The first 5 rows are patterns. Each new row is the sum of 2 different patterns, raised or lowered, with some noise. Before adding, each is slid sideways (what falls off one end comes back at the other) and multiplied by a number that may be negative. Names go in the order of the patterns.
Known rows, each followed by the names of its patterns:
[  0.5   6.2  -6.9  -4.1   8.6  -3.3  -1.8   0.0   6.2   1.7 -12.4  22.6
   0.5  25.8   6.1  20.9  10.0 -15.8  22.0  -1.6 -10.0   2.4  14.6  -1.7
 -15.6 -20.3  -5.4 -21.8  -1.5  -4.4 -12.6 -11.0   8.6  12.2   1.8 -30.1
   0.9 -12.9 -14.9 -20.5  -2.5   1.8] : (2)
[ -3.9   3.2 -15.6  -7.6  -4.5   2.6  -2.9   7.5  -0.2  15.6  -2.3  -5.8
  -2.4 -17.0  -2.9   1.6   6.9  -1.7  -0.5  12.6  35.9  -4.4   3.9 -33.7
   1.4  -0.1 -14.5  -2.2  -8.7   3.3   0.0  -9.4  20.6   9.4  -9.8 -10.6
   6.2   0.8 -26.8 -18.0   0.0   8.3] : (0)
[  7.0  -0.1 -19.5   1.2   4.3 -11.8  12.5   7.7 -20.5   0.2   0.0  27.5
  11.7 -19.8 -24.8   3.7  -7.2  11.0 -12.9   3.8  12.6  14.3   0.4 -37.9
  -8.3  18.2  -8.2   1.9   2.5  -2.4  -9.0  -4.9   4.7   0.2   3.4   8.9
  -0.1  37.9  -5.3  -5.2 -17.3   6.1] : (3)
[-17.6 -12.2  11.6 -14.9  10.2  25.0   1.7  -4.5  -5.5   4.1  31.2  -3.5
   4.1  -9.5  17.2  28.7  15.4   4.0 -19.7   7.8  -3.4   8.9  -8.0  17.0
   1.3  14.4   0.0  21.8  -7.5   5.2  -2.8  25.6  -2.7   4.5  10.0 -17.8
  37.9 -12.4   5.5  11.4  -2.6   9.0] : (4)
[-25.6   8.1 -12.3 -13.0   3.0  20.7   4.7 -36.1   0.3   5.1  -8.1   8.6
 -21.5   0.6 -11.4   4.7  17.1  -9.9   2.8  -5.0   0.7   6.2  37.9   0.1
  -6.5 -15.2 -26.1  -7.2  -4.6   2.3   8.2  21.8  37.9  -1.3   1.9  17.2
  -9.8   5.5   4.1  -1.8   2.1   3.9] : (1)

New rows. What belongs after each?
[ -0.8 -20.3 -17.9  31.5  -4.1 -10.2  -3.2 -13.8  27.7 -28.0   5.3 -35.3
 -27.3 -16.1 -17.1  14.9 -27.0 -10.3 -29.6  -8.0 -13.7  10.2  34.0  21.0
   4.0  14.9 -11.7 -21.4 -28.7   6.0 -14.9 -32.8   1.0  18.1  -9.2   9.2
   7.0  11.6  22.2 -14.9   6.3  -0.2] : (2) (1)
[ -0.4  15.8  57.2   1.2   6.1  35.7  22.7  30.7  18.9  54.0  32.7   6.4
  20.0  21.2  20.3  34.2  21.3  -6.9  16.7  27.3  24.9  40.3  11.3  25.2
  23.6  15.4  17.4  -9.6  19.0  11.6   7.4  27.3   4.8 -16.8  25.2  14.8
  47.5  39.2  13.7  43.1  32.4  25.2] : (0) (1)
[-25.8 -49.7 -30.9 -32.0 -42.7 -23.1 -27.5 -36.0  -9.8 -22.8  -3.4 -11.5
 -48.4 -39.6 -37.0  -2.3 -38.7 -29.6 -15.8 -30.5  -0.2 -30.0 -16.7 -21.8
 -40.8 -16.5 -26.0 -13.9 -22.9 -37.7 -39.1 -23.6   1.7  -5.9  14.4  -9.8
 -31.5  -9.1 -31.5 -49.5 -54.7 -11.1] : (2) (1)
[-22.1 -22.1 -38.8 -21.2 -19.1 -19.5  -3.2 -59.5 -19.8  -1.2 -34.1 -42.6
 -27.8   5.1 -32.3 -33.1 -14.8 -32.3  -4.1 -19.5 -15.9  -2.2 -45.8 -20.9
 -41.1 -16.5 -20.9 -30.4 -73.7 -24.5 -16.1 -19.2   7.4 -13.7 -36.1 -27.5
 -32.7 -26.2 -50.9 -38.7 -45.3 -37.8] : (3) (1)
[  4.5 -39.7  -7.4 -29.6 -48.6 -31.1 -22.7 -14.9 -26.4 -48.8 -11.0 -26.5
  17.8 -42.8 -54.0 -51.6 -20.5   2.4 -30.6 -35.3 -29.4 -11.6 -48.3 -13.6
 -30.5 -40.0 -41.5 -15.2  -5.2  -9.6 -63.0 -40.7 -23.5 -37.6   4.4 -69.4
  -7.6 -17.6 -21.3 -19.7 -62.8 -11.9] : (3) (4)
[ 35.7   3.3  45.6  -9.1  23.7  31.3  25.5  40.1  30.4  49.2  35.3  13.9
  50.1  38.6  31.1  25.4  18.9  32.0  57.0  -0.8  37.9   6.3  29.1  52.2
  58.3  32.7 -23.6  33.1  27.7  25.3  26.5  20.0  27.6  27.6  29.4  60.8
   9.6  32.8  18.6  48.1  29.5  63.9] : (4) (1)
[ 15.4  10.6 -20.4   8.2   6.0  24.3  17.1 -14.0 -20.1   2.6  -4.1  23.5
 -25.0   6.6  -3.0  12.7 -10.2 -39.7   7.3   6.0  -3.1  13.2   3.6  -9.0
  -3.9   9.5  23.3   7.8  22.6  13.2   6.7  48.3   5.5  -7.2 -22.0   8.8
  31.2   2.7  -5.5  14.7  22.7  -5.7] : (2) (3)
[ 15.6  28.5  -4.7 -14.9  13.9  18.2  36.3  26.8  17.8  37.9   2.6  31.4
  14.7  13.2  45.4 -28.4  22.4  26.3  22.9  18.2  13.4  60.7  49.7  12.0
  25.2  16.5  -1.5  35.4  31.8  30.8  15.0  -1.4  16.8  16.5  14.7   9.3
   3.7  10.4  35.1  40.9  13.7  18.6] : (0) (4)
[  6.4 -21.8 -10.7  -6.1   1.7  -7.9 -12.4   0.4 -29.2 -18.4  21.5 -30.8
 -11.0 -60.9 -26.8 -10.3   5.6   1.6 -23.1 -19.2  12.0 -16.3 -35.6 -22.3
   5.5  45.4   2.6  -7.3   0.6  -8.0  -1.8   2.3  -9.1 -16.2 -16.5  17.8
 -14.3  -6.3   4.5 -28.1  -3.2  -6.7] : (2) (3)
[-31.3   2.8 -24.6 -61.7 -29.8 -20.0  27.0 -13.2 -33.1 -48.2  -5.9 -38.3
  -6.8 -40.1 -12.1 -23.2   3.5 -20.6 -50.9 -46.6   4.1 -27.3 -22.6   0.5
 -51.6 -12.7 -27.0 -22.0 -14.2 -20.3   6.4  -6.0  10.3  -8.6 -30.2 -54.5
 -11.0  -5.8 -11.1 -38.5 -42.7  -9.8] : (3) (4)
[-29.0  -5.7   8.4   4.2 -35.2  12.8 -13.9   1.3 -15.4 -27.2 -34.0 -26.7
   3.8  10.9 -10.3  -7.7   9.5  -6.7 -11.6 -27.1 -12.0 -38.0   2.0 -12.1
 -17.8 -31.3  -6.1 -16.0 -26.4   3.1 -34.0 -23.4 -17.3 -48.0 -15.6 -40.5
  -5.8  15.1 -44.5   2.9 -11.1 -36.7] : (2) (4)
[ 32.4  28.7  16.7  34.8  17.6   7.3  20.7  54.0  22.8  17.2 -15.8  30.3
  24.6  31.7  -5.9  -1.2  11.8  11.0  49.1  22.2  10.7  16.4  30.1  28.4
  29.8  -3.9   5.9   7.8  25.0  26.3  15.3   3.6  35.1  29.5  15.1  11.9
 -16.3  47.0  12.3  15.0  27.1  13.7] : (3) (4)
[ 39.1 -10.2  25.6  18.8  17.6  13.8  25.9  10.6  -9.5  26.8 -21.2   0.5
  -6.3   5.3   3.9   6.6 -11.1 -34.3 -17.3   6.4  -8.4  -0.5 -26.3  10.7
   3.6   9.2  -9.4  -5.2  -6.7 -15.2 -15.3   7.0  38.4   4.0   3.5 -17.0
 -23.3   5.3  -4.6   4.5   9.7  29.2] : (2) (1)
[ 35.3  25.2  18.8  29.6  -5.0  46.2  11.3  -2.5  15.1  18.4  32.1  -9.1
   0.6  49.1  16.2  21.4  25.6  17.3   5.2  22.0  23.9  44.4   6.7  19.5
  -3.7  28.1  23.0  28.4  22.3  -1.6  35.9  12.1  19.3  -1.4  29.1  14.2
  13.1 -21.5  35.8   2.0  49.6   8.3] : (0) (4)
[-28.6  -4.4 -26.9 -26.5 -20.0 -18.8 -22.0 -22.3 -44.6 -26.5 -51.6 -10.3
 -36.2 -16.9 -32.6 -23.2   5.8 -25.0 -10.7 -29.7 -13.2 -26.4 -37.6 -39.0
 -13.7 -30.3 -19.8 -24.8   2.7 -27.0 -18.1 -29.9 -25.8  -9.3 -37.4  -4.9
 -21.6 -32.0 -16.1 -34.2  -6.9 -23.0] : (0) (4)
[ -3.3 -40.9 -24.8 -14.3 -17.6 -35.8 -31.4 -30.4  -1.7 -20.7 -18.5 -16.7
 -33.6   5.4 -50.2 -17.1 -31.8 -27.2  11.5 -18.9 -16.5  -2.8 -29.0  -7.1
 -24.4 -32.3 -16.0 -17.8 -13.2 -24.0 -50.0 -14.2 -47.9  -6.9 -28.0 -29.1
 -35.1 -26.1  -3.0 -10.5 -15.2 -27.8] : (3) (4)
[-20.9 -33.0  18.1  -7.9   2.7  -5.8 -39.1 -36.0 -28.6  20.3 -27.8 -13.7
 -12.8 -20.2  -0.6  -6.2 -16.0 -22.5 -41.2   8.3 -27.1 -12.6 -14.8 -41.6
 -29.7 -30.9 -11.1   3.3   2.7  -8.5 -31.2 -33.5 -20.9 -56.0 -51.5  -1.2
 -23.0 -43.4 -17.6 -23.0  -1.9 -22.9] : (4) (1)
[  9.2   1.1 -17.3 -24.3 -22.5  15.2   0.5  37.9   2.1   2.3  14.8  27.8
   7.6  33.2  14.8  12.1  17.4  29.0  -7.9   6.9  22.5   0.9  26.7  44.1
   0.5  40.6   0.7  35.5   3.9 -16.5   8.0   9.5  53.8  19.7 -10.6 -17.0
  10.2  17.3  30.1  46.3  25.3  12.6] : (3) (1)
[ -9.8  35.5  33.1  21.8  59.5  23.6  17.6  18.9  22.7  -0.9 -27.2   6.3
  14.7 -11.0  28.1  11.8   6.9  14.5  23.8  25.1  43.1  -9.9  31.8  22.9
   7.1 -13.7  14.6  53.8  20.4  19.0  23.3   8.9  45.7  16.1  28.9  15.1
   8.4  30.7   8.2  40.5  19.9  33.1] : (2) (1)
[-24.9 -23.2   2.1 -10.9 -14.6 -26.2 -48.4  -2.5 -11.4 -24.1 -27.7  -4.5
   0.5 -16.1 -22.6 -33.8 -15.0 -22.0  -6.9 -29.4  21.2 -24.9 -13.7 -35.7
   0.3 -21.4 -17.3 -38.1   1.1 -19.3 -26.8  -4.0 -30.0  -5.4 -30.5 -17.7
   8.8 -14.0 -29.8 -54.6 -29.1 -17.8] : (3) (4)
[-11.5 -22.0  -0.3 -26.9 -37.5 -24.9 -28.0 -39.4 -16.1  -7.3 -14.3 -43.8
 -11.0 -10.5 -31.2 -17.7 -17.9 -16.9 -21.0   6.2 -24.8 -32.8 -33.1 -72.0
 -21.8 -21.1  -4.8 -19.1 -11.6   6.5  -6.7 -21.0 -13.9 -19.0 -27.2 -25.2
  -6.5 -20.6 -18.2 -62.3 -24.4 -15.5] : (3) (1)
[-22.8 -23.1 -44.7 -51.8 -50.2 -11.9  12.9 -43.9 -14.2 -24.4 -12.8 -36.9
 -32.9 -22.7  -5.7  16.7   3.0 -37.8 -11.5 -13.1 -15.0 -26.3 -25.0 -19.0
  -1.6 -23.2 -13.4 -17.4  -5.8 -54.0 -18.6 -17.9 -11.3 -22.5 -24.6 -28.4
  -2.9 -21.9 -25.7 -15.2 -34.8 -17.8] : (2) (3)
[ -5.2 -16.6 -23.5 -21.5   9.9 -16.3  -6.1 -28.0   8.2  20.7 -22.1 -10.6
  -2.2 -16.8  -5.6 -13.7   3.7  -1.2 -13.8 -39.0   0.7 -20.1 -41.1 -21.1
   7.1  -1.4 -42.9  -7.3 -17.8 -22.2  -6.3 -25.8 -12.9 -14.8  -6.4  15.4
 -20.4 -13.3 -16.4 -22.6  -8.0  22.4] : (0) (1)
[ -9.9 -46.1 -11.1 -40.8 -45.8  -8.3 -30.9 -13.8 -14.1 -44.7 -26.1 -20.9
   0.4 -17.2 -37.4 -14.8 -20.7   0.0 -15.6  -7.6 -31.6 -21.1 -33.3   2.3
 -30.6  -8.8 -25.4   2.4 -21.2 -17.9 -38.1 -21.5 -16.9 -22.1 -10.2 -47.1
  -7.7 -21.5 -32.4 -17.0 -16.2 -20.2] : (2) (4)
[-44.6 -44.5   6.9 -14.4 -14.7  -2.7 -28.8 -18.3 -23.3  -2.7   2.2 -13.4
   0.2 -14.5  26.6 -10.9  13.0 -26.7  -8.9 -15.3 -30.1 -34.7 -12.0  -3.2
 -16.0  18.8  25.5 -31.0  -8.4   2.5   9.4   4.5 -27.2 -35.9  -3.8 -13.2
 -17.8 -16.2 -15.5  -8.3   5.8   4.9] : (3) (1)
[-10.9  -1.7 -10.4 -21.6 -28.8 -18.1   3.0   6.7 -23.0 -11.8 -41.3 -44.2
  -5.2 -22.3 -16.5 -38.2 -14.1  26.2   2.5 -20.5  -0.4 -35.7  -3.3 -19.2
 -31.8 -29.7 -15.6  -2.5  -6.1 -43.3 -21.1 -18.4  -6.0 -13.3 -36.4 -13.9
 -18.7 -25.3 -15.4 -41.7 -17.4 -61.4] : (3) (1)
[-11.5  18.7 -11.7 -29.6  -5.5 -42.0 -11.6 -25.0 -21.0  -9.3  -1.5 -11.8
 -52.8 -23.9 -11.1 -55.1  -3.1 -31.0  -2.4 -32.0 -17.8   0.4 -10.3 -13.6
 -24.2  -6.1 -20.9  12.8   0.1 -23.2 -31.3 -64.3 -32.7  -3.8   7.1 -11.2
   9.7  10.1  -6.7 -18.3 -11.0 -37.6] : (3) (1)
[ 10.9  -3.7  -6.3  36.0  30.6  14.8   9.4  11.4  26.1  16.0 -12.0   4.7
  13.9  48.3  37.4 -26.2  33.8  12.0   7.2  21.7  20.6  34.7  21.6  10.2
  24.8   3.0   1.2 -22.3  25.8  26.8  31.0  -9.5  12.8  15.1  43.8   4.6
  -6.5  18.1   2.7  23.2  31.9  20.8] : (3) (4)
[-13.9  -2.0  -4.1 -18.4 -18.8  -3.9 -22.3  25.0 -16.2 -21.2 -30.6   3.6
   6.9  -5.8 -46.2  -5.7 -12.9 -28.5 -10.1  -2.7 -25.5  -7.6  -3.5  11.5
   0.4 -20.1 -32.1  -5.8 -14.2   6.8 -18.5 -12.9  18.7   5.5   9.8 -37.5
  -0.2  16.1 -26.9   9.0  -7.1 -16.3] : (2) (3)
[ 23.5 -19.1  -8.8 -35.2 -41.1 -17.5 -17.6 -30.8 -29.2  -8.7  32.3 -26.2
 -11.0   3.3 -12.2 -17.8 -23.2 -25.8 -28.1 -15.1 -40.2 -27.2 -31.4 -32.5
 -21.8 -13.8 -21.2 -40.6 -45.0 -21.1 -54.7 -22.7 -61.0 -33.8 -19.2 -41.2
  -9.6 -21.8 -25.1 -41.5 -22.0  -4.9] : (2) (1)
[ 14.5  -4.9 -28.3 -30.9 -31.1 -12.9 -12.9 -34.5  -7.9  14.2   4.1 -43.5
 -45.4 -16.0  -4.5 -13.4 -29.7 -11.0 -23.7 -16.4  -3.1 -17.4 -10.8 -14.6
  -4.3  -8.4  51.3 -17.8 -23.2 -41.0 -29.8 -13.0 -17.4 -28.2  -5.0   9.7
   8.5  -3.0  -5.8 -16.9 -20.4  -8.6] : (3) (1)
[ 40.7  30.1  33.8 -31.1  17.9  29.7  22.3  42.8  16.2  25.4  10.7  21.0
  35.6  60.8  28.0  25.2   9.3  33.9  12.4  15.5  10.3  38.6  52.1  61.4
   6.1  27.0  46.1   4.0  41.1  35.2   3.3  27.3  27.7  24.2  42.7  -4.9
 -11.3  30.3  38.9  39.5 -22.1  27.9] : (3) (1)
[  2.3  26.1  19.7 -25.5  14.4  -4.9  24.8 -12.9 -30.5 -19.9   2.0  51.0
   3.7  -3.1   2.4  12.3 -12.2   6.2  -1.0   9.0 -19.4  13.7  -1.6   1.5
 -19.6 -18.2   5.0  -0.4  35.2 -34.9  12.7   0.5   7.8   8.5  -5.5  31.7
   8.5  -9.4  33.4  -4.0 -17.5 -15.3] : (3) (4)
[ 15.7   2.2 -19.5   2.5  23.0  32.7  39.9  34.2  20.3  11.6   1.8  -3.6
 -19.3   5.4 -17.0   2.0  20.5  37.4   9.6  15.5  24.1  12.2  44.0   3.8
  23.8  34.6  -4.9 -11.9  17.9  55.4   9.4  10.2  43.3  21.0  34.1   6.2
  27.7   7.9  11.6  28.8  15.8  16.4] : (0) (1)
[ -2.2  22.5  30.2  14.9  17.0  30.9  16.9  26.2  11.5  19.3 -11.5  26.2
  17.9   0.9  35.2 -14.2  27.8   7.8   5.6  31.7 -11.5  32.1   4.8   2.3
  11.2  -1.1   9.4  -4.7  22.8  31.2  11.7 -22.4  21.8  28.5  44.4   6.7
  11.9   5.3  17.5  47.8  20.6  12.2] : (2) (4)
[-28.8 -14.9 -14.8   9.8  17.6 -16.1 -20.1  -2.8 -32.0 -13.6 -26.9 -18.8
 -12.3 -13.4 -29.0 -10.6 -29.8 -35.4 -15.1  -0.7 -23.8 -75.6 -15.4 -17.2
  -2.2 -12.6 -37.3  -8.5 -26.9  -8.4  -6.5 -27.4 -10.3 -37.8 -24.1  -6.9
  20.6 -23.7 -25.5 -12.4 -27.9 -24.8] : (0) (1)
[ 20.8   4.3  19.4   9.5  58.7  13.1  18.7  -1.1   8.0  -1.8  11.4  11.6
  41.0  27.9  47.7  19.1  -2.7  60.3  -8.0  21.5  24.3   7.5  21.7  -0.3
 -21.7  29.3 -12.8   8.8  35.6  30.3  11.1 -25.3  14.9  41.8   1.3  21.7
 -16.8  26.8  26.9  28.4  29.7 -14.8] : (4) (1)
[  4.8   2.2  10.7  38.0  13.6  -1.4 -23.0  10.3  29.7  16.6 -15.1  24.5
   5.4  14.9   7.0  28.6   2.1   5.6   1.6  23.3  -3.7   7.8 -15.3  -6.6
  38.4   7.1   4.2   8.7   1.7  26.2 -11.0  -9.0  22.5 -16.2   6.6  39.9
   5.5   0.1 -20.8  -0.6  44.5  19.8] : (3) (4)
[ 33.3  26.9  35.4  25.2  23.9  12.8  15.9   5.0  20.9  51.0  -7.3  18.4
  25.2  20.4  26.2  -4.2  18.9  13.0  20.7  22.8  21.1  17.2  25.6  -0.3
 -17.5   7.5  26.3  16.8  51.6  22.7  27.1  -4.3  14.8  -4.4 -25.4  37.3
 -14.0  14.3  24.9   5.1  18.2  14.4] : (4) (1)
[  1.9   3.3   6.6  22.8  15.9  27.7  40.3  18.1  16.2  14.7  27.6  18.1
  39.7  18.3  34.2  26.8 -17.8  39.4   4.6  -3.8  18.0  40.4  15.2 -25.2
  -3.3  12.3 -11.9  18.6  -4.9   3.4  -3.6  24.7  37.9   8.8 -11.2  11.7
   3.2   4.4  22.3  12.1  11.4   4.4] : (2) (1)
[-11.4 -34.6 -24.1 -33.6 -38.5 -31.5 -34.7 -50.5 -37.4 -31.8 -13.6 -18.8
 -50.0 -48.5 -28.2 -28.5 -53.1 -67.8 -39.7 -28.4  -9.1 -27.3 -28.7 -37.0
 -12.2 -42.4 -28.8 -38.2 -20.3 -42.2 -29.4  -9.8 -23.5 -25.4 -18.0 -10.7
 -24.9 -24.3 -38.2 -17.1 -39.2 -33.7] : (2) (4)
[-37.5  -2.6 -23.7 -27.3 -13.8 -11.2   8.2 -37.6 -40.1 -41.4 -32.1 -16.4
 -24.9 -47.2 -29.5 -12.9 -23.4 -11.7 -37.0 -37.9 -31.1 -33.2 -15.0 -14.9
 -38.9 -42.7 -14.4 -32.3 -15.6 -26.9 -20.4 -12.6  -9.9 -17.1 -53.1 -38.1
   8.5 -29.0  -2.2 -16.7 -10.0 -23.2] : (2) (3)
[ -3.6  28.3  28.0  17.9  29.4  18.6   9.8   8.5  35.9   8.6   0.2  21.2
   6.2  19.1  11.6  20.3   6.6  -7.6  16.4  18.7  -4.5   8.7 -14.8 -24.5
  -6.8   7.0  34.6  13.2  17.3  21.1   6.2  -8.5  -4.7  -6.6  26.6  14.0
  13.8  18.9   9.4  16.6  20.2   1.5] : (2) (1)
[ -1.3  32.2  13.8   4.5  15.1   8.8   0.6  39.3 -31.5  30.8  33.1  27.9
 -12.8   2.3  48.4  32.7   7.8  17.6  16.9  22.7   6.3  44.5   9.2  -2.8
  -3.2  -0.1  38.4  37.7   3.8 -16.7   2.8  33.3  23.8  27.7   7.1  18.8
  48.2  13.1 -26.4 -14.9  13.5  10.8] : (3) (1)
[-10.5 -46.6 -40.6   2.1  16.4  -6.5  -7.2 -12.8  -3.8 -18.9 -20.2 -23.4
 -25.5   9.0 -11.3 -13.0 -10.3  -9.9  -9.9  -1.0  -7.3 -15.2 -23.0 -23.0
 -16.1 -24.0 -25.0 -52.6 -12.6 -14.1  -6.7 -24.5 -15.2 -35.2  -0.1 -37.8
 -26.9 -21.4 -38.1 -15.0 -14.4 -17.8] : (2) (3)
[ 45.9  26.9  40.9  25.2   9.1   3.1  43.4  48.2  32.6  29.4  45.2  16.5
  36.5  21.5  24.8  23.2  11.5  22.3  22.5  26.2  22.0  10.9 -11.0  32.4
   7.2  32.8  21.1  21.9   6.9  11.7  28.8 -14.0  -6.9  30.8  18.4  -4.3
  31.0  31.3  37.0  28.5  38.9  19.5] : (2) (1)
[  0.8  18.4 -10.9   3.8   7.9  -5.5 -19.7 -18.4  22.6 -11.6   6.7  -1.8
   2.2  -7.8  -3.2  27.0  28.3  -5.9  24.0   5.4  27.4  24.6  -0.3 -23.1
  -4.1  -4.0  41.1  -6.3  18.2  26.7  34.4   6.9 -26.7  -2.5  11.4   3.3
   8.5  -3.5   4.7  -1.2  -0.1   1.7] : (2) (3)
[-23.3 -56.9 -41.4 -28.1 -12.3 -53.8 -42.2 -34.5 -49.2  -6.0 -33.9   3.6
 -23.8 -36.3 -65.4 -23.5 -47.4 -15.5 -59.6 -15.1 -19.7 -10.3 -49.9 -59.3
 -38.6 -19.2 -15.9 -61.5 -11.8 -34.2 -46.0 -27.9 -30.3  -8.2 -10.7 -29.2
 -11.7  -0.2 -55.8 -33.4 -37.3 -14.2] : (3) (4)
[-18.8 -35.0 -14.6 -32.8 -21.7 -17.1 -45.4 -36.9 -11.9  -9.5  -8.2 -22.9
 -33.9 -28.2 -33.3  -8.0 -18.3 -19.2 -20.5 -22.7  -3.1 -29.6 -41.8 -36.5
 -15.7 -18.3 -11.0 -38.4 -25.8 -27.8 -34.0 -15.9 -29.3 -71.0 -21.0 -27.5
  25.4 -16.6 -40.9 -31.9 -21.0 -23.4] : (0) (3)
[-14.5   4.8  -6.4  11.6  22.8  18.7  14.5  -6.3  -6.9   5.7 -23.2 -16.6
  22.3   1.7 -11.7   7.3   2.0  23.1   1.6   4.9  -7.0  33.6  17.9  22.8
  15.1 -13.1  -5.9  -2.7  34.3  -3.1  13.5  10.4   7.0  18.8  19.0   5.7
   4.3 -10.1  29.4  -1.4   8.3   9.5] : (4) (1)
[-28.0 -47.8   1.6 -10.5 -11.4 -40.6 -42.7 -35.8 -11.7   3.1 -23.9 -19.3
 -25.8 -18.2 -35.4 -32.4 -30.0 -15.1 -36.4  -1.0 -22.1 -17.8 -47.6 -15.7
 -23.8 -37.3 -27.7 -51.1 -11.2  -1.1 -31.0 -17.8 -17.8  -1.7  -2.6 -32.4
  -4.7 -22.1 -55.9 -28.1  -7.6  -6.2] : (0) (4)
